There are 5 ways to turn a row about zero (a turn may also mirror it). The second row of each pair is the first, turned, with some noise.
Known pairs, each followed by its turn:
[20.4 -5.5 -9.5 -5.5 -6.4]
[-15.3   8.5  12.6 -13.8  -2.9]	(1)

[-12.8   2.8  -1.8  10.7  30.8]
[ 13.8   6.7 -24.2 -10.1 -21.2]	(2)

[ 1.4 -3.0 -8.3 10.4  3.7]
[ 3.3 -5.1  0.6  5.9 -9.2]	(0)

[-30.1   2.4 -11.0   4.1   6.8]
[  9.6   5.8 -24.3   2.4 -18.1]	(0)

[-13.1   4.5  29.3  24.2  15.2]
[  2.8  -0.4   4.3  -9.8 -39.6]	(2)

[  5.7   7.3 -10.4   6.1   3.4]
[-4.0  8.3 -1.9  5.0 -9.9]	(1)

[-8.8 -1.5 25.9  9.9  1.0]
[-15.2  -8.4  -3.4   3.1  21.4]	(3)

[40.1 -8.3 -2.5 15.6 12.0]
[-8.8 -6.9 40.4 20.0 -2.7]	(0)

[ -6.7 -12.1   8.4  -7.1  -7.1]
[  5.4 -14.4  -2.3 -13.3   9.1]	(1)

[-0.2  1.4 -8.7 -9.5 13.2]
[ -3.6   6.5 -16.8  -3.4   5.7]	(2)

[-30.5   3.7  20.7   4.3  12.6]
[-22.8 -22.6  22.6   0.3   1.4]	(4)

[ 13.6 -15.1   7.6   5.8  -0.6]
[ 10.2  -3.6  -4.7  -4.8 -21.0]	(4)

[ 9.1 -1.2  2.7 -9.9 -6.1]
[-6.8 -2.2  2.4  0.1 15.5]	(0)

[-20.1 -13.8 -12.7  32.1  -9.7]
[22.0  0.6 22.8  9.5 25.5]	(3)

[ 1.6 22.0 -1.2  2.3  4.2]
[ 2.5 -4.8 -0.5 18.3 16.6]	(4)

[-2.0 -2.5 31.1 -3.4 21.2]
[-19.6   4.3  -8.8   2.2 -31.5]	(2)

[ 16.9 -40.1   4.8   8.6 -18.4]
[ 5.3 40.1 -4.9  7.8 22.8]	(3)

[  1.1 -14.4  -9.2 -25.0 -19.3]
[  3.6  14.6 -11.6 -29.5   7.5]	(4)

[-3.6 -4.7 40.1 -5.4  3.5]
[-33.3   1.0 -13.9   3.9  19.4]	(3)

[  0.6 -13.8  -3.8   1.3  14.5]
[ 7.3  7.9  5.9 14.9 -6.1]	(0)

[ 40.1   1.3 -10.5   6.9   2.9]
[-11.4  31.0  19.6 -10.9 -10.3]	(1)

[ 32.8 -15.8  -0.2 -10.5 -29.6]
[-24.7  11.3  11.0 -33.1  11.6]	(1)

[-12.0 -10.6  -0.6  -2.4  -0.9]
[ 1.7 14.2  0.5  9.6 -2.6]	(2)

[ 40.1  11.9   4.3 -27.2 -40.1]
[-38.8  16.9  25.5 -16.5  33.3]	(1)

[ 0.9 34.5 14.1  0.5 -1.3]
[-12.7 -11.0   7.3 -32.3  -6.9]	(2)

[-10.4  -5.4   6.9 -18.4  10.1]
[-13.7 -16.9  -3.1 -13.5   2.5]	(4)

[ -6.1  -7.8 -20.1   1.9 -19.5]
[-0.1 26.5  2.2 -9.1 -0.6]	(4)

[-0.2  5.0  5.6 11.2 -0.5]
[ 2.2 -7.8 -1.8 -2.6 11.2]	(3)

[-0.1  3.2 38.0  1.7 -7.5]
[ 13.9   4.7  13.6 -29.2  10.9]	(0)

[ 5.4 15.3  4.7  8.7 16.5]
[ -2.2 -13.2   0.9 -17.9   1.6]	(3)

New pairs. What belongs after each?
[ -8.5  -8.5  -4.0  22.8 -24.3]
[19.8  3.8  1.3 17.4 21.3]	(3)

[  3.6  -0.3   5.7 -17.4   2.5]
[-6.3 13.3  0.3 -3.2 11.7]	(0)

[-3.7 -0.1 -0.6 24.6 -6.3]
[  3.3   6.2  15.9  12.4 -11.6]	(4)

[ 5.6 -7.9 -7.0  3.1 25.0]
[ -5.4   5.2  16.6 -22.1  -3.1]	(3)

[  1.6 -27.1  -5.6   4.8   6.9]
[ 0.8 24.5 15.6 -3.2  6.4]	(3)

[20.8 -9.4 10.3 -4.0  1.1]
[-10.0 -16.3  -0.6  17.9  -3.7]	(2)

[  0.4   2.4 -16.3 -20.6   1.9]
[ -7.2  13.1 -17.0  -8.5  15.7]	(4)

[  1.6 -18.7   1.0 -40.1   6.2]
[-25.4  25.5   0.4  10.7 -25.8]	(3)

[ 21.0 -40.1   1.2   1.5 -18.6]
[ 7.4 43.5 -6.3  4.9 12.7]	(3)

[ 4.1  5.5 14.3  7.1 -4.1]
[ -2.7  -9.1   8.9  -6.0 -11.6]	(2)

[ 4.9 21.7 -9.5 -7.9 21.0]
[ -4.7  -7.2 -23.6 -20.2   4.1]	(2)

[ 12.1 -11.3   7.7  -6.2   5.9]
[-11.8  -7.0  -6.9  15.5  -3.2]	(2)

[  3.7 -36.8  -4.5 -16.0  -4.6]
[ -5.3   8.3 -15.4 -32.0 -20.8]	(4)

[ -6.5  -4.0 -20.8 -16.5  18.7]
[ -9.0 -15.9   6.5   8.2 -23.1]	(1)

[-40.1   0.2  -5.0 -15.4 -10.2]
[ -6.9 -13.0  15.8  37.9 -10.5]	(3)

[  2.1 -22.3   0.4 -40.1   9.1]
[-2.9 35.7 -6.4 17.9 28.1]	(0)

[-17.2  -8.0   2.4  16.1  -7.3]
[ 15.7  11.8  14.3   2.5 -10.0]	(2)

[-35.3   0.8 -14.3   7.5  -0.1]
[  6.5 -13.7  28.0  17.3   2.6]	(3)

[ 26.2   3.6  -6.5   3.0 -21.0]
[-21.8  24.8   4.1 -12.7   7.6]	(1)

[-14.3   8.3 -10.1 -21.6   2.6]
[ -5.0  16.2 -13.8 -11.4  16.0]	(2)

[20.9 14.7 19.3 29.5  6.9]
[  2.4 -13.5  35.2 -15.0 -14.3]	(0)

[-13.3  -2.6  17.0   1.3   4.3]
[-18.5  -4.6   5.2   6.3  12.9]	(3)

[ 29.0   6.6 -15.8   7.3   1.0]
[-22.5 -13.9  19.2  14.6  -1.0]	(0)

[  5.5  10.2 -12.4 -11.1 -17.8]
[-5.2 -3.1  8.8 -6.8 24.5]	(2)

[ 0.1  7.2 15.7 -9.2  7.1]
[-18.2  -4.9  -7.4  -4.1  -1.5]	(3)

[21.6 -2.7 -3.3 -2.3 -2.9]
[-12.3  15.0  13.9 -10.7  -3.4]	(1)

[31.4 -5.1  2.5 -1.1 -0.1]
[-10.2  -5.1  22.8   8.1  11.4]	(0)

[-3.2 19.0 -3.6 -1.2 12.3]
[-14.3   8.5  -2.2  -5.5 -15.4]	(0)

[ -0.7 -20.8  12.8 -16.1   7.1]
[-23.1  17.2   2.8   7.7  -0.5]	(3)

[-11.6  -2.8   0.7 -27.5 -40.1]
[-19.7  20.8  26.9  -0.7  26.5]	(2)

[-12.8  19.8   8.4   1.7  14.2]
[ -3.4   9.7  -4.0 -15.0 -18.8]	(0)

[-8.4 -8.1  1.2 -4.4 -0.8]
[-1.0 10.5  2.0  6.4  1.3]	(2)

[-17.6 -40.1   1.2  -6.0  27.6]
[-25.8  24.0  37.7   1.8   3.7]	(3)

[ 0.9 -4.3 10.8 20.0 -8.5]
[ 15.6 -10.7   7.7  -6.8  -4.6]	(0)

[ 10.8  20.3   4.8 -24.0  -5.2]
[-15.7  -2.2  18.9  16.7  17.2]	(1)

[ 40.1 -21.3 -34.4  11.9   3.6]
[-23.0  30.0  10.1 -29.6 -37.0]	(1)

